There are 3 nested groupings, the coarsest first. Each group lies inside one group of the grouping before and may be the whole of it. The rows also spread widely along 9 directions, which tell nothing about the answers.
Some rows, each with its group in each grouping after it:
[  5  16  21  21 -22   4  19   0   7  -2  11  14  -5 -12  10   8  -9 -10
   3  -3  16  15   0  16 -12   2  -2] : gotom z_127 riku
[  0   8  25   8   4  12   1  12 -12   3 -25  10   6  -9 -20   4 -18 -26
  24  -4   2  -1  20  10   0  -8  -9] : Muf z_672 perur
[ 15   4   2  -3  -2   6  -7   2  -9  -6   7  13 -30  -8   2  -4 -18   7
   5  -1  11  13  -7  -1  -1  21 -13] : taba z_910 Tabe
[  2 -13 -10   3 -10   2   7  -4   0  -6   4  -4   2   2   8  -8 -12  12
  -2  -1  -9   3 -17  -1   5   2  -4] : derup z_487 lipa
[  9   9  -5 -22 -11  -5  -6  -4 -13  10  -8  -3  -5   0   4  17  13 -14
   0   3  19  14  23  -2  -1 -21  -6] : taba z_464 Mef
[  8  11  14   7  -6  -5   9  -6   1   9 -15  10   1  -7 -11  -1 -13  -9
   5   0   7   0   3   7  -1   8  -2] : gotom z_127 Kepe
[  3  12  15  14  -8   1   9  15 -11   2  -6   3   7  -1  -6  15  -4 -20
   9  -1  13   6   6   9   0 -19  -2] : derup z_268 Gapa
[ 12   6  -8  -1   1  -1   5  -5 -28   7  -4   2   8  -8   7  22   7  -8
  11   6  41   1  10   8   1 -19   3] : taba z_23 fafo
[ 10 -10  -9 -22  11  -6 -29  11   4   1 -21 -25 -11  12  -3  -4  18   0
 -20 -24  -9   4  14 -16  -5  17  20] : derup z_487 Kanan
[ -9   2  19  22  -4   7   6  28 -11  -7 -21  -3   5 -10 -15  -3 -12 -33
  22  -9  -4   9  -3   5  -1 -26  -8] : derup z_487 tem
[ -2   6  -3  14   5   1   3  -6   5  14 -13 -19  33   3  12  18  10  15
  -7 -11  19 -16   6  15  -3   1  27] : Muf z_396 Roza
[  4 -12 -15 -22   1  -8   5 -26   3   6 -10  -3   2  -2  -3   2 -12   3
  -2  -2  -2   5  11   0   0   5  -8] : taba z_75 Med
[  7  -8 -17   3  14  -7 -13  11 -14  12 -14 -17  -3  -7  -1  -5   9  12
  -3  -4  16   3 -10  -7   9   1  15] : gotom z_666 Vabur
[  7  -1   8 -20  -3   3   4  -3 -11  -4 -17  19  -4  -6 -22 -14 -25 -26
  20   9  -8   7   8   2   2 -15 -20] : gotom z_529 vemi
[ -4  -4  -5 -11  11  18 -35   6   6 -23 -13 -14   7  22  13  10  17  -4
  -7 -27  -1 -12   3  10 -10  14  34] : taba z_23 mos
[ 24  -1  10 -25  14   3 -26  10 -14 -12  -7  -1 -28  -5   3  -2   7 -27
   3 -21   9  18  26  -4 -19  20  13] : gotom z_666 ror
[  2  38  20  13 -22   7 -10  26  17  14  -4   6 -19   3  -5  10  11  11
 -18   5  14  -3  -5   4  13  -2  -1] : Muf z_396 vazir
[ -4  -3   3   7   1  -1   3   6  -4  19 -19  -6   5 -11 -13   0  -6  -2
   2  -1   7  11  10  -3   7  -8  -6] : Muf z_672 gozas
[ -1  -3  -2  -9  -5   3   5 -18   4  -8  -7   3   6   3   1   9 -11 -11
   4  -7  -4   3  11  11 -11  -3  -4] : taba z_75 diso
[  9   0   8 -21 -11 -19   3 -22  10   8  -6  -2 -23  -9   3   8 -12  -7
 -13 -13   1  28  20  -6 -15  28 -12] : taba z_23 Fup
[ 12 -20 -18 -28  17  20 -23   3 -31 -28   4  -3   7   9  18  10  16 -19
  17 -18  13  12  21   5 -15 -13  19] : taba z_910 Fula
[ -1  10  -3  -1  -8 -10  -8   7   5  10 -10  -5 -17  -6  -5   6   2   0
 -10  -6   7  19   1 -13   3   6  -4] : taba z_910 mutu
[  2 -26  -5 -20  13 -12  10 -18  -7  10 -29  -7   8 -11 -18 -12 -19 -23
  11 -13 -13  19  25  -5  -5   0  -7] : gotom z_127 vonov
[ 13  17   1   8 -12  -5   4 -10   3   3   6  -6   8  10  16  17   7  16
 -14  -5  17 -15   0  10  -5  15  17] : derup z_487 lipa
[ -1  12   7  -7 -14  -8   7 -13  15   1 -13   0   8  10  -4   4  -3 -13
 -10  -3  -9  -3  14  10  -2  -3  -2] : gotom z_666 Vabur
[ -1  -4  -8 -10  -5   8  10 -17  -7  -5 -10   8  15   3  -5   4 -14  -9
  13   5  -2  -5   3  12   1 -19 -13] : taba z_75 diso
[  9  -3   0  -8 -11  21   1  -4  -8 -15  15  14  -5   1  16   1  -6   7
   3   5   6  10   6  11   0  -3  -4] : Muf z_672 gozas
[ 13   7  15   9  -2   9   5   0  -3 -12 -12   9  -1   5 -10  -7 -27  -5
  13  -3  -7 -18  -8  11  -4  15  -5] : derup z_487 tem
[ 20  -2   7   0   6   7 -11  10 -10 -10  -9   2 -17  -3  -4  -9 -14  -1
   7 -11  -2  -3  -6  -1  -4  20   2] : derup z_487 Kanan
[ -9  -6  -4  -3  -9 -16   9   9  -5  15 -22 -22  16  -3  -9   9  13 -19
  -5  -7   0  13  18  -8   5 -34  -3] : derup z_487 Kanan
[ 13   0 -11  11  12   5 -11  -6  -3  -9   3  -8   7   5  20   1   4  20
  -6 -14  17 -15 -14  12  -9  28  35] : gotom z_666 ror
[-13   3 -13  23  -2 -15   7  -8  14  17 -13 -23  17  -2   5  14   1  19
 -14  -8  14  -4 -16   2   4   7  17] : taba z_23 fafo
[ 15  -1 -18 -10 -13  18   6 -10 -24 -22  26   4  21  16  36  16  16  11
   3   6  23 -10   0  17  -1 -23  14] : derup z_487 lipa
[ -6   2   9 -12  -7  22 -12  18  -9 -25 -13  16  -7   6 -17  -5 -13 -35
  24   3 -11   9   5   5   8 -32 -21] : taba z_910 Fula
[  0 -12  15   2  -2  19  13  -1 -15 -15  -2  15   9 -11   5   0 -22 -22
  26  -5  -1  14  15  17  -8 -11 -12] : Muf z_672 perur
[ -1  -6 -10  -7  -1   0   1  -3  -5  -6  -4  -2  10   0   6  -1   2  -4
   1  -3   1   8   0   3  -4 -14  11] : gotom z_529 vemi

New rows. What belongs after each?
[  7  -7 -14  -9   4  -3  11 -16 -18   8 -20   0  20  -1 -11  -7 -15  -3
  12   8   2 -10   2   6  11 -17  -7] : gotom z_666 Vabur
[-10  -9  18  10  -4   2   0  -3  13 -13 -11  -3  -8 -11   3   2 -23 -24
   7 -25 -12  22   2  10 -20  23  -2] : taba z_23 mos
[ -2  -7  -7   9   8 -13  -1  -8   5   8 -15 -11  -3 -10  -7  -2 -16   5
   1 -14   3  12  -4  -7  -5  23   3] : taba z_910 Fula
[ -5   2   2 -12 -11   9  -6   3   5 -13  -7   1  -4   8   0   6  -2 -16
   0  -3  -4   8   5   6   0 -10  -3] : taba z_23 fafo
[  3 -10   1   4  -8  -8  14 -20   5  -3   2   0  -9 -17  12   2 -23   4
   2  -9   4  22  -8   5 -13  21  -7] : taba z_23 Fup
[  3  -5   6  -8  14  -2  -4   4 -15  20 -31  -3   3 -10 -19   2  -7 -14
  10  -4   8   8  26  -7   2  -4  -6] : Muf z_672 perur
[  8   4   7  -4   8   2  -8  -2  -1  -1 -24  -1  12   6 -12   1  -2 -14
   4 -13   2 -10  13   7  -4   9  17] : gotom z_127 Kepe
[ 13  24   7  -2  -8   7 -17   5   8  -7   6   5 -21   8  11  19  13   1
 -13  -7  16  -2   6   8 -11  16  10] : taba z_75 diso
[ -6  18  26  20  -1  25 -11  13   4 -28 -10  10   7   9  -1   7 -16 -23
  20 -17   0 -14  -3  24 -11   5   7] : taba z_910 Tabe
[  6   1   5 -10  -3   1   0   1  -9  -4 -12   3  -1  -1  -8  -4  -5 -19
   5   0   2   4  10   4   1 -10  -4] : gotom z_666 ror
[-11 -23  -1   0  12   3  -2  16 -16  11 -31 -12   8 -18 -21 -11 -12 -22
  17  -9  -6  27  16 -10   8 -22 -11] : Muf z_672 gozas
[  1  -9 -14  -6  12  -5 -12   2  10  17 -20 -21   3   2  -2  -8   0  27
 -15 -11  -2  -3  -6  -9   8  19  15] : Muf z_396 Roza
[  1  -1   5  -6 -17  22   9 -16  10 -29   4  25   6  13   0 -16 -28   1
  11   9 -22 -12 -17  18   4  -1  -9] : gotom z_127 Kepe
[  0 -19 -11   6 -12  -4  28  -8 -22  -3   8  -4  16 -14  14   2 -11  -8
  15   1   7  21  -1   5  -3 -26 -10] : derup z_487 lipa
[  1 -18   3  -1  20   1  -5  -5  -8   6 -23 -19  15  -8   0   5  -4 -15
   7 -27   2  13  29   4 -16  15  17] : Muf z_672 gozas
[-14 -31 -39 -15  -1  -2   7 -25   7   1  -8 -13  18   5   2  -7 -10  20
  -7   2 -19   5 -14  -5  11 -12  -4] : taba z_75 diso
[  2  -5  -5   9 -14  -1  25 -14   0  -4  10   3  16   3  13   8 -14   9
   0   1   0   5 -10  11  -2  -5  -3] : derup z_268 Gapa
[  5   3   3  -3  -3   5   6 -10  -4  -7  -9   6  13   4  -2  -4 -13  -7
   9  -1   0 -14  -2  13   0  -3   1] : gotom z_666 ror
[  2   2   9  -5  -3  10  -3  -4  14 -12 -14  10  -2  11 -11 -13 -16  -3
   0  -4 -17  -7  -2   9   0  15  -1] : gotom z_127 vonov
[ 16  31  17   8  18  -4 -20   6   9  23 -34 -12  11  10 -13  14   4  13
 -10 -15  21 -39  12  10  -3  38  30] : Muf z_396 Roza
[ 16   2   3  -5 -15  13  17  -3 -20 -11  11  28   0   6  -1   0 -23   1
  16  21   5  -3 -11  11  12 -21 -24] : derup z_268 Gapa
[  5   9 -15  -7  -3 -14  -5  -4   3  23 -16  -3 -13  -1 -15  -1  -6  20
 -13   8   7   2  -9 -18  17   9 -12] : taba z_910 mutu
[ 12  -7 -10 -10  10   8  -9  -1 -19  -5  -4   3  -9  -2   1  -5 -11   3
  12  -3  10   4  -4  -1   2   5  -3] : taba z_910 Tabe
[ 21  13  12   8  -6   0   8   5 -23   2   1   8  -1  -8   4  10  -7 -11
  15   1  26  -1   7   9  -5  -2  -5] : derup z_487 lipa
[  8 -10 -10 -17   8  -4  -9   2   0  16 -13 -13 -12  -5  -1  -4   3  13
 -13 -11   2  16   7 -11   5  12   5] : Muf z_396 vazir
[  7   4 -17   1  -6   0  10 -13 -12   2   9  -2  19   3  18  11  12  14
  -4   7  26  -9  -5  11   2 -15  14] : gotom z_666 ror
[ 18   2   8   0  -8  12  -6   1  -2 -23  13   7 -17   4  18  -2 -11   2
   1 -11  -2   2  -5   8 -13  26   6] : derup z_487 lipa
[  7   6  -1   0 -10   8   4   3 -13  -6  -1  -1  15  11   8   9   4  -4
   6   4  10 -10   1   9   4 -19   3] : derup z_487 lipa
[ -1 -25 -34  -1  16  15 -16  -1 -10 -18   3 -12   8   7  14  -7   2  24
   3 -10   3   0 -24  -2   3   4  22] : taba z_910 Fula
[-14 -12  -7   9   3 -23   4  10  -8  33 -32 -18 -10 -28 -20  -1  -9  -9
   2  -3  10  31  -3 -20  10 -11 -16] : taba z_23 mos
[ 10  16  15   5  -2 -12  14  -8 -19   9  -2   2  16 -15  13  27  10 -33
  10 -10  38  14  36  16 -25 -14  14] : gotom z_529 vemi
[  7   5   1  -3   0   7   0  -7  -8  -5  -9   7   3   0  -1   8  -8 -11
  12  -1   8  -2   7  10  -5  -5  -5] : taba z_75 diso
[ -2  -9  -4  11  -4   1   8  -1   4  14  -3   0  -5 -12  -4  -8 -15  18
  -2   3   2  14  -7  -4  10   6  -8] : Muf z_672 gozas
[ -2 -10  -2  -5  -4  14  -8   4 -14 -23   3  -6   4  -4  25  15  15 -23
  11 -18  15  22  10  12 -17 -16  15] : taba z_23 Fup
[-13  -5   8  23   8  12  -6  24  -1  -2 -27 -11  18  -6 -12  -6   1 -21
  15 -16   2   3  -7   4   2 -15  18] : gotom z_127 riku
[ 14 -19 -27 -28  23   2 -17  -8 -31  -2  -6 -17  11   4  14  12  18  -6
   5 -16  23  10  23  -3  -8  -5  20] : taba z_910 Tabe
[ -5  17  10  35   7  10 -16  22   0   0 -24  -7   3  -6  -6   5  -3  -4
  15 -14  15 -16 -18   8  -1   7  17] : taba z_464 Mef
[ -1  -3  -1   0   4   6   1 -26  10 -13  -5  -3  18  12   6   3 -19   5
   2 -15  -9 -16   0  15  -9  25  11] : taba z_910 Tabe
[  0  -9  -9   0   5   5  -7   2  -5  -2 -10  -1  -8  -7  -2  -2  -8  -2
   7  -4   1   9  -6   0   0   0  -2] : taba z_75 diso
[ 16  13 -11 -36  -9   5 -23 -18   6 -11   4  -3  -5  29  22  21  26  13
 -26  -7  12 -11  16   6  -7  14  21] : taba z_23 Fup
[  3  15  -9 -18 -11  17  -9 -14   4 -15   4   8  15  31  11  13   6  13
  -8   7   3 -26   1  16  10  -9   6] : taba z_910 Tabe
[ 15 -22 -46 -19  24  11  -1 -39 -31  -6   2 -13  48  16  30  20  16  24
   6  -3  30 -28   7  17  -7  -9  35] : taba z_75 diso
[ -4  -4   7  19  -7   0  11  -1   8  -9  -4 -11  14  -1  10   5  -7  -6
  -1 -19  -5   1  -3  11 -12   4  11] : derup z_487 Kanan
[-13   2   4  26   9   6 -31  44   2   3 -27 -20 -19 -14 -10  -5   7  -9
   7 -21   8  17 -21 -13   1   2  14] : taba z_464 Mef
[ -6  -5  -2  20   2  -6  10   0   2   8 -16  -9  15 -10  -4  -3  -7  -1
   6  -8   8   6 -11   3   0   0  11] : gotom z_127 Kepe
[  6   2  -5  -9   5   4  -5   6 -16   2 -14   5   9   0  -9  -2  -1 -11
  12   5  11  -3   3   3   5 -21   4] : gotom z_529 vemi
[  6  -4  14  15   1   2   3   6   3  -7 -10  -3 -11  -8  -7 -12 -25  -6
   6 -17 -12   6  -9   2 -11  24  -2] : derup z_487 tem
[ 18  14  12 -29   0  -3 -12  -2  -5   3 -20   4 -13   8 -15   0  -1 -25
  -2  -4  -1   0  29   1  -2   6  -5] : gotom z_666 Vabur
[-16  -3 -12  10   2  -2  -6   3  17   9 -24 -13   7   2 -11  -1  -6  11
  -6  -6  -6  -9 -17  -1  10   2   4] : taba z_75 Med
[-23 -27 -10  -4   8   1  -5   2  18  -4 -32 -20  20   8 -15 -15  -3 -12
  -4 -20 -32  10   1  -6   2  -7  13] : gotom z_127 vonov
[  2   4  -7  -3   1  -5 -13  12   6  14 -24  -4  -9   2 -20  -9   4   6
 -10   1   1   2  -9 -13  14   3   6] : gotom z_127 Kepe
[ -9  -9  -8  -9  -2  -4  -2   3   2   0 -17  -8   7  -1  -5  -5   1 -15
  -1  -7  -9  15   4  -3  -2 -17   5] : gotom z_529 vemi
[-19  19  33  12 -20   6   4   6  33  -3 -32   4  16  14 -29  -4 -17 -30
   2  -8 -29 -12   6  13   4  -6  -5] : gotom z_127 riku
[ 12   3  -7  -7   4  13  -8   5 -20  10  -8   5   3   2  -4   3   3  12
   4  11  20  -5   8   0  13 -11   0] : Muf z_672 gozas
[  6  -4 -21 -31 -19 -20  14 -32   7  15  -1 -14  13  17   9  12   8  11
 -28   2  -4   2  20  -8   5  -4  -2] : derup z_487 lipa
[ -1   0   4  21  -7   1   1   5  17  -3   3  -2 -12  -8  11  -2  -1   8
 -10 -15   2  15 -14   3 -12  23  14] : gotom z_127 vonov
[-16  -8  -6  24 -13   2  25 -11  13  -1  -9   0  30  -2   0  -3 -14   7
   3   4  -7  -4 -24  12   9 -15   2] : gotom z_127 Kepe
[ 11 -17 -30  -5   4  -2  10 -21 -16  19   5  -3  11  -8  10   0  -5  39
  -6  13  21   3  -5  -5  14   0   0] : Muf z_672 gozas
[-12 -26 -23 -12  -9   3  17 -26   8  -9  -1   1  13  -1   4  -8 -25   8
   5   2 -20  10 -13   4   8 -12 -16] : taba z_75 Med
[ 12  -4   0 -26   0   6  -1 -13  -7  -5 -16  10   2   8 -11  -8 -10 -15
   7   2  -8   0  19   2   1  -6  -7] : gotom z_127 vonov
[  9 -24 -14 -19  14  -1  12 -42  -5   7 -14  -7  31   5   2   0 -19  11
   1  -9  -6  -7  24   8  -4  16   5] : Muf z_672 gozas
[ 10 -22 -12 -19  16   3  -7 -15  -8  -3 -14  -8  10   3   0  -7  -3  -4
   2 -17  -2   3  11   0  -7  12  17] : gotom z_127 riku
[  0 -11  -1   6   2 -14  19 -28   9  19 -13 -11  17 -11   0   5 -19   9
  -6 -11   1   8  17   4  -6  22   0] : Muf z_672 gozas
[ 13   8   5  10   9  16 -19  14  -9 -14  -3   9 -16   0  -1   1  -8   0
  15  -8  17  -3 -10   6  -7  20  10] : taba z_910 Fula
[  6  27  19  29   5   9 -17  30  -8  -3  -8   2  -1  -7   2  12  13 -16
  13 -13  31  -6  -4  13 -13   0  28] : gotom z_529 vemi
[  2   6  -4  -7  -9   3 -20  16  16  13  -6  -3 -32   5  -8 -10   4  23
 -26   3  -3  14  -3 -17  15  17  -4] : Muf z_672 gozas
[ -3 -10   2  14   3  19  -2  15 -15  -8   2  -4  10 -12  14   8   5 -12
  13 -12  18  18  11  12  -9 -16  11] : Muf z_672 gozas
[ 16   4  -2  -8  -2   6 -10  -7  -5  -7  -1  10 -16   1   6   0 -11  13
   1   1  12  -2 -12   3   1  18  -2] : taba z_23 Fup
[  7  14  10   6 -14  14 -11   8   4 -13   0  13 -24  -1   3  -2 -13   0
   6   3   3   2 -16   6   0   6 -10] : taba z_464 Mef
[ 19  10   8  -1  -8  -7  13 -19   0   6   0  14  -4  -5   0   3 -13   3
  -1   1  14   0   6   9  -6  19  -2] : gotom z_127 Kepe
[ -2 -24  -2  -7  16  -8   6  -6 -18  17 -25 -17  15 -17  -8   1  -7 -20
  12 -18   7  26  36  -5  -7  -8   1] : Muf z_672 gozas
[ 13   8   9  23   0  17  -4  14   0  -5  11   5 -16 -12  19   0  -7  18
   2 -12  18   5 -16  13  -7  24  14] : Muf z_396 vazir
[  3  -6   9  -9   1   1   3   1 -13  -8 -12   4   5  -9  -4  -1 -10 -38
  20 -10   2  16  19   7 -16 -14  -1] : gotom z_529 vemi
[-13 -13 -13   6   2  10   4  -3   2   4 -12  -8  25   4   2   0  -1  15
  -1   2  -5  -7  -7   3  13 -15   8] : Muf z_672 perur
[ 26  21  11 -13 -23 -19  27 -24 -13  16  14  14  -3   0   9  30  -3  -7
  -9   9  27  11  32   9 -10   0 -14] : derup z_268 Gapa
[ -4  12   0  -1  -4  10 -20   5  20  -7 -11   0 -11  14  -5   1   0  11
  -9  -5  -7 -14 -12   4   7  11   6] : taba z_75 Med
[ 12  -9 -10   1  -5  12   6  -9 -20 -12   9  12  -9 -15  13  -4 -22   4
  22   5  11  11 -17   8  -1  -4 -12] : taba z_464 Mef
[  0   2  -5 -19   5  16 -23   4  -2 -19 -12  -1   8  21  -4   6   8 -15
   3 -10  -4  -9  12   5  -1  -9  10] : taba z_910 Fula
[  0  -8  -8  -9  13   5  -3 -15   8   1 -30  -3  21  17 -20 -15 -14   5
   2  -3 -18 -24  -2   4   9   7   7] : gotom z_127 vonov
[ -1   2  16  -5  -4  29  -6  10  -5 -24 -17  16  13  12 -13 -12 -14 -30
  23  -3 -14 -10   1  17   4 -21  -1] : gotom z_127 riku
[ 11  11   8  -6  -4  12  -8   9 -16  -9  -4  19 -20  -6  -8   1 -13 -15
  18   4  10   7   2   2   3  -3 -17] : taba z_910 mutu
[  1  -8 -16  -8  -8  27  -7  13 -23 -31  21  13  -7   1  16   1   6  -3
  16   5  12  17 -13   5   4 -32  -4] : taba z_910 Fula
[ 17  13   4 -17   1  -1 -17  -9   9  -3 -17  -7   2  26  -5   7   4   7
 -16 -12  -7 -30  13   3  -4  24  16] : derup z_487 Kanan
[-11  12  14  14  -3  -4 -14  19  29  12 -30 -14  -6   3 -21  -9  -1  -3
 -14 -16 -14   1  -7  -6   6  17  14] : gotom z_127 riku
[ -1 -12  -6 -11  -6  15   6 -11 -11 -22   9   6  10  -2  19  12  -3 -19
  15  -7   5  12  11  19 -13 -21  -1] : taba z_75 Med
[-20   3  -3  18 -12 -14  16  -2  21  35 -26 -11  15  -5 -23  -2 -12  15
 -12   9  -6   3  -4  -8  23 -10 -14] : Muf z_672 gozas
[ -7  19  12  22 -18  -1   6   3   8   4  -6   1  -2  -6   2  14  -4  -2
   0   1  15   3 -11  10   0  -2  -3] : taba z_23 Fup
[  7   9   6 -17 -34   4  19 -18  -9 -14  23  18  -7  -6  26  21  -1 -23
   7   9  16  29  21  16 -13 -29 -23] : taba z_464 Mef
[  9   3   4  11   0   9  -6   4   4  -7   1  -1  -4  -1   9  -3  -1   8
  -2 -11   9   0 -11   7  -6  19  18] : gotom z_127 riku
[  2 -12  -4  -5   8 -13   1  -7  -6  11 -14 -10 -10 -15 -10  -3 -17  -7
   3 -14   3  25   9 -10  -5  16  -8] : taba z_910 Tabe
[ 10  18   6  12  -5  -6   2   8  -2  14  -1   1  -8 -10   3  12  12   0
  -6  -2  29   8   6   2  -5   2  11] : gotom z_127 vonov
[  0  -9 -10  -9  11 -12  -5 -10   6  11 -27 -19  14   6 -11  -5   1   0
 -10 -11  -5  -9   4  -4   3   9  15] : gotom z_666 ror
[  5  -2 -10 -22  -6 -13   8 -26   4  12 -10  -5   2  -1   1  14  -4  -3
  -8  -4   4  10  24   2  -5   2  -6] : taba z_75 Med
[ 15  -1   6  -8  -2   0  10 -11  -5   8  -2   9  -9 -14   2  -3 -22   4
   6  -1   8  11  10   7  -6  17 -10] : Muf z_396 Roza
[  8   5  16   8  -4  -3   1  10  -9  -3  -1   9 -28 -21  -4   5 -14 -23
  12 -10  15  33   9  -1 -14   7 -14] : taba z_910 Fula
[ 16  12   3   2 -12   0   1  -9   2  -4   6   1  -1   9  13   8  -3  15
  -9  -3   8 -13  -3   7  -4  22   8] : derup z_487 lipa
